The groups are shells around one centre, one inside the other: the same stretched ball of 3 dimensions in 8 sizes.
Some rows, each with its group after it:
-296 74 102 299 -140 347 -350 -377 -221 -102 34 -52 -216 345 284 201 44 -307 -92 -435 -> V
430 -209 -187 -472 213 -624 374 283 343 482 -32 159 264 -624 -324 -414 151 226 55 369 -> B
-4 108 -179 -292 -48 -177 -175 -171 72 121 -76 172 17 -110 95 -205 158 -148 -7 -197 -> E
97 -202 81 153 -43 279 -15 20 41 85 41 -118 -143 -308 -104 -40 -59 9 73 196 -> H
-57 17 -34 -43 8 -123 -90 -172 -18 133 -3 76 2 62 102 -31 132 -139 -71 -231 -> S
109 -4 -148 -298 78 -393 44 -38 126 267 -39 165 130 -168 -22 -212 180 -32 -32 -78 -> C
-106 -20 47 122 5 -3 -95 -192 -82 96 37 6 -48 154 122 73 95 -152 -91 -251 -> N
-126 -135 191 408 -74 421 -146 -170 -145 -25 86 -170 -222 84 80 187 -51 -136 -28 -100 -> C
-53 -189 194 385 -41 373 -63 -96 -101 23 90 -177 -190 -10 11 154 -60 -76 -11 1 -> V
163 -287 121 165 110 -8 209 112 62 241 86 -106 -4 -249 -174 -8 -5 98 2 221 -> B
159 -242 75 101 48 72 121 86 80 190 54 -88 -46 -312 -156 -61 -20 69 42 227 -> S
270 -183 -84 -244 174 -447 274 155 205 382 6 94 178 -363 -203 -234 130 127 -3 192 -> C
-227 -39 170 421 -192 626 -344 -288 -195 -158 54 -167 -324 136 184 199 -73 -239 -1 -206 -> E
348 -149 -186 -443 166 -551 273 198 294 418 -42 164 221 -525 -248 -377 155 158 43 263 -> V
76 -165 54 112 -51 245 -47 -10 39 81 29 -90 -134 -273 -74 -53 -38 -16 63 141 -> Z
132 -99 -63 -126 1 -46 2 7 116 174 -14 36 -13 -315 -84 -178 53 0 48 104 -> S
48 -111 23 70 -81 252 -110 -55 34 53 9 -61 -145 -255 -36 -72 -24 -53 65 88 -> H
-18 -49 7 62 -101 244 -176 -130 -6 22 -2 -33 -150 -148 38 -49 5 -113 42 -34 -> B
-40 -15 -10 35 -104 212 -198 -158 -12 16 -11 -9 -141 -111 68 -51 24 -136 28 -84 -> N
298 -60 -240 -529 160 -649 217 128 283 415 -66 232 252 -431 -173 -394 211 100 12 131 -> Z
129 27 -199 -384 43 -376 0 -39 163 250 -68 192 117 -250 -26 -281 181 -36 0 -49 -> N
-355 -5 235 561 -171 611 -373 -391 -307 -181 87 -180 -326 412 291 345 -41 -316 -92 -408 -> E
71 81 -213 -401 65 -479 -16 -98 129 262 -71 234 153 -111 41 -252 229 -83 -53 -184 -> H
308 -172 -127 -344 215 -595 322 180 245 440 -6 143 242 -390 -220 -287 170 150 -12 195 -> Z

New rows, each followed by its group:
-282 -19 192 458 -132 478 -301 -333 -245 -115 76 -142 -264 322 237 275 -17 -267 -79 -343 -> N
-141 91 -49 -30 -55 -26 -217 -265 -64 53 -18 86 -52 146 188 -9 131 -216 -75 -339 -> C
-131 -180 244 493 -46 426 -97 -155 -170 -10 114 -203 -217 132 71 247 -59 -121 -49 -94 -> E
70 58 -184 -338 22 -326 -56 -93 120 210 -66 186 89 -164 28 -239 179 -81 -17 -128 -> N
29 -91 14 15 76 -162 50 -64 13 203 33 28 35 -18 3 -21 104 -48 -64 -89 -> V
-286 30 141 370 -146 432 -339 -355 -228 -119 51 -97 -251 309 260 225 9 -286 -76 -377 -> C
68 56 -181 -332 12 -298 -68 -98 119 199 -68 182 79 -172 27 -237 171 -85 -9 -122 -> N
14 -247 198 384 -51 444 -32 -26 -58 28 92 -211 -215 -159 -63 112 -104 -22 40 145 -> H
28 59 -150 -271 24 -301 -65 -125 80 195 -52 169 75 -79 60 -181 180 -105 -41 -182 -> V
321 -73 -246 -542 151 -623 217 147 301 413 -70 227 244 -487 -195 -416 198 114 31 175 -> Z
93 -180 60 117 -46 248 -28 6 47 86 31 -95 -134 -299 -93 -58 -44 -1 70 171 -> E
183 30 -246 -488 70 -488 43 1 215 298 -87 234 167 -320 -61 -350 203 -7 8 -11 -> E
215 -152 -72 -175 46 -131 100 91 173 235 -14 37 33 -423 -161 -226 55 68 63 213 -> C
-25 64 -114 -197 38 -298 -73 -166 30 184 -33 157 74 40 100 -112 190 -136 -79 -262 -> Z
259 -230 -21 -101 80 -113 182 158 179 271 16 -12 37 -465 -222 -197 24 125 68 305 -> C
-110 39 -14 15 -18 -54 -144 -218 -62 89 3 62 -34 137 146 14 124 -179 -82 -290 -> C
166 -286 120 190 24 206 115 105 66 156 71 -148 -99 -356 -183 -31 -68 84 67 296 -> E
-99 15 0 29 29 -134 -81 -199 -61 132 18 62 5 170 132 33 140 -159 -109 -296 -> H
-433 76 211 555 -244 716 -511 -485 -343 -265 66 -164 -383 470 374 352 -41 -394 -83 -509 -> H
-364 200 16 176 -197 317 -489 -481 -229 -153 -12 31 -221 404 380 151 93 -395 -97 -581 -> H
289 -51 -246 -544 179 -712 230 118 277 432 -66 250 276 -391 -161 -388 234 93 -11 91 -> H
257 -161 -96 -231 62 -185 134 126 208 268 -22 55 59 -483 -194 -268 62 97 76 258 -> N
32 52 -148 -258 -2 -232 -89 -122 83 174 -55 153 47 -121 49 -191 159 -104 -18 -147 -> C
325 -215 -94 -285 214 -532 347 209 242 435 7 104 220 -424 -251 -266 139 172 1 255 -> B
